The rows are grouped in 3 different ways at once. Each group adds its own fixed numbers to the row, and there is some noise. The rows also spread widely along 2 directions, which tell nothing about the answers.
In the rows, zero is written as 128.
Known rows, each followed by its group in each grouping:
[157 127 190 138  73 135 157 123  95 103 145 111 161 130 133 169 191] | (0) (1) (2)
[137 143  59  89 141  67 111 158 194 147  77 154  70 142 106  90 102] | (1) (5) (0)
[167 113 210 126  72 118 158 134  73  88 175 121 122 120 114 159 173] | (2) (4) (2)
[103 112 119 104 103 125 111 135 192 138 148 141 145 123 116 130 110] | (5) (4) (3)
[124 136 126 120  77 113  98 152 125 120 138 138 136 132 118 119 113] | (5) (2) (0)
[131 105 133 107 111  85 126 136 196 148 122 146 118 133 121 125 121] | (3) (0) (3)
[ 86 147 145 112  97 140 102  99 223 121 143 136 159 128 129 149 139] | (0) (0) (4)
[123 135  90 107 129 105 113 116 224 148  94 130 115 140 134 114 109] | (3) (3) (5)
[113 134 116 118 155 103 114 128 202 133 136 139 137  99 137 130 123] | (1) (5) (1)
[143 138 116 134 117  90 121 166 129 139 113 152 108 128 120 110 126] | (4) (2) (1)
[120 129 114  97 119  94 111 138 185 120 105 140 102 144 120 113 128] | (2) (1) (4)
[163 129 176 146  83 117 146 135  79 102 138 123 131 127 137 147 152] | (4) (3) (5)
[104 114 136 116 126 119 131 117 174 142 123 131 136 107 146 120 120] | (1) (3) (3)
[ 96 141 136 116 101 143 109 103 213 131 126 129 145 135 136 134 155] | (0) (1) (4)
[132 140 109 109 113 119 133 141 211 151 117 134 124 131 118 114 120] | (0) (4) (3)
[111 112 165 113  79 148 120 129 127 106 160 125 150 121 115 156 142] | (5) (4) (2)
[115  93 185 134  79 143 122 113 142 114 173 127 181 110 140 165 131] | (5) (0) (3)
[141 111 146 111  71  97 119 155 124 135 136 136 118 135 105 124 140] | (3) (4) (0)
[127 131 100 106 110 103 101 146 159 123 116 142 106 146 106 114 107] | (5) (5) (0)
[147 132 130 120  92 114 136 136 169 144 134 126 125 126 117 133 130] | (0) (4) (3)
[134 124 115 108 122  92 134 153 189 135 121 154 103 128 126 109 100] | (2) (2) (3)
[169 139 109 109 127  92 146 148 189 143 103 131  91 158 109 112 113] | (0) (5) (3)
[196 119 170 113  89  69 147 175  94 143 129 131  99 137 112 124 130] | (3) (2) (3)

New rows. What belongs after each?
[145 115 169 114 111 108 128 130 117 120 119 124 117 144 120 138 159] | (3) (3) (2)
[146 119 163 104  85 114 128 144 122 125 148 125 126 131 101 144 166] | (3) (4) (2)
[116 122 113 114 104 105  97 127 174 142 115 136 125 141 120 111 124] | (3) (3) (0)
[ 99 127 134 103 119 120  90 119 201 147 116 127 110 142 119 107 128] | (3) (3) (4)
[116 131 127 122 104 132 131 112 207 142 125 128 157 126 141 133 140] | (0) (1) (3)
[119 157 123 130 103 116 119 140 169 138 138 151 132 114 140 125 117] | (4) (2) (5)
[129 136 106 113 144  71 103 130 194 154 115 140  95 135 121 114 129] | (3) (5) (1)
[148 134 105 108 114  72 118 154 166 123 116 151  81 142 109  99 114] | (2) (5) (0)
[124 116 139 132 112  96 125 149 130 124 136 143 124 128 131 138 135] | (4) (0) (1)
[131 117 201 132  75 125 113 110 135 121 199 137 162 119 128 148 164] | (3) (5) (0)
[106 144 115 108 103 136 118 130 201 135 119 127 133 126 110 133 138] | (0) (4) (2)
[143 119 203 125  98 106 122 120 122 126 175 128 144 121 114 153 186] | (3) (5) (2)
[105 121 135 124  94 137 119 131 144 110 170 123 155 117 126 134 133] | (5) (4) (1)
[132 120 153 141 101 113 130 125 119 123 140 142 141 123 147 133 154] | (4) (1) (1)
[100 119 142 122 110 114  82 112 183 150 140 133 137 132 140 115 141] | (3) (3) (0)
[103 105 141 123 106 142 111 118 181 123 135 129 144 125 144 123 112] | (5) (3) (3)
[148 116 144 104 105  94 133 158 158 148 123 136 106 139 102 121 127] | (3) (4) (3)
[ 96 131 120 138 111 119 120 135 162 136 145 150 126  98 126 120 131] | (4) (4) (1)
[117 119 132 131  75 110 109 140 124 124 127 150 132 128 132 123 144] | (4) (1) (0)
[111 129 106 110 124  95 114 139 206 157 128 135 123 120 119 112 120] | (3) (4) (1)
[126 106 114 113 100 118 120 141 167 133 126 140 147 135 134 122 127] | (5) (1) (3)
[153  98 156 113 106 112 154 139 124 123 127 127 141 122 137 136 155] | (1) (1) (3)
[146 138 126 116 141  86 129 150 153 125 122 133 104 126 128 126 130] | (1) (5) (1)
[ 92 134 104 104 124  96  83 114 216 161 124 162 116 128 119 106 121] | (3) (5) (0)
[180 123 149 116 110  73 158 170 110 118 123 147  97 144 117 113 123] | (2) (2) (3)
[103 119  92 108 120  93  97 128 205 139 104 159 108 136 135  94 127] | (2) (1) (0)
[144 151 132 115 111 118 133 138 173 141 121 141 128 132 125 121 122] | (0) (2) (3)
[117 112 115 114  81 121 108 154 141 110 134 130 130 135 112 118 120] | (5) (4) (0)
[141 126 119 105 118  90 139 160 177 137 117 143  90 125 115 107 115] | (2) (4) (3)
[109 116 201 153 104 125 118 116 141 111 196 138 168 101 157 149 142] | (2) (2) (1)
[158 109 155 110  99  98 122 157 142 147 137 146 121 132 115 123 131] | (3) (2) (3)
[141 110 119 102 123  91 128 145 179 127 115 137 122 126 122 130 117] | (1) (0) (3)
[156 145 151 125  82 117 134 131 121 123 145 124 136 139 109 134 150] | (0) (5) (0)
[122  94 153 124  88 141 129 118 155 118 152 126 172 123 141 140 136] | (5) (1) (3)
[123 134 133  98 106  98  97 157 183 143 122 140 102 146 103 121 122] | (3) (2) (4)
[163  94 151 115  84 113 142 149 109 106 128 127 139 141 122 133 139] | (5) (1) (3)
[ 83 133 113 116  95 125  79 145 184 156 139 170 135 113 131 108 120] | (4) (2) (0)
[165 134 131 129 124  67 144 171 118 110 120 139  83 136 121 123 118] | (2) (2) (1)
[136 151 134 127  78 123 119 143 158 133 129 141 135 136 121 130 133] | (0) (2) (0)
[123 124 144 130 108 121 111 134 146 113 158 133 159 111 139 134 130] | (5) (2) (1)
[ 78 109 130 111 126 107 109 103 251 145 150 161 140 110 137 127 112] | (2) (0) (3)
[111 122 140 112 118 112 115 135 205 142 148 153 119 119 133 122 105] | (2) (2) (3)
[139 112 156 114  98 116 138 148 131 108 151 135 116 123 116 141 149] | (2) (4) (2)
[142 122 193 122  98 123 133 138 115 104 173 140 130 118 126 154 148] | (2) (2) (2)
[ 81 142 147 123 106 153 109  99 226 156 155 153 169 114 150 136 127] | (0) (2) (3)
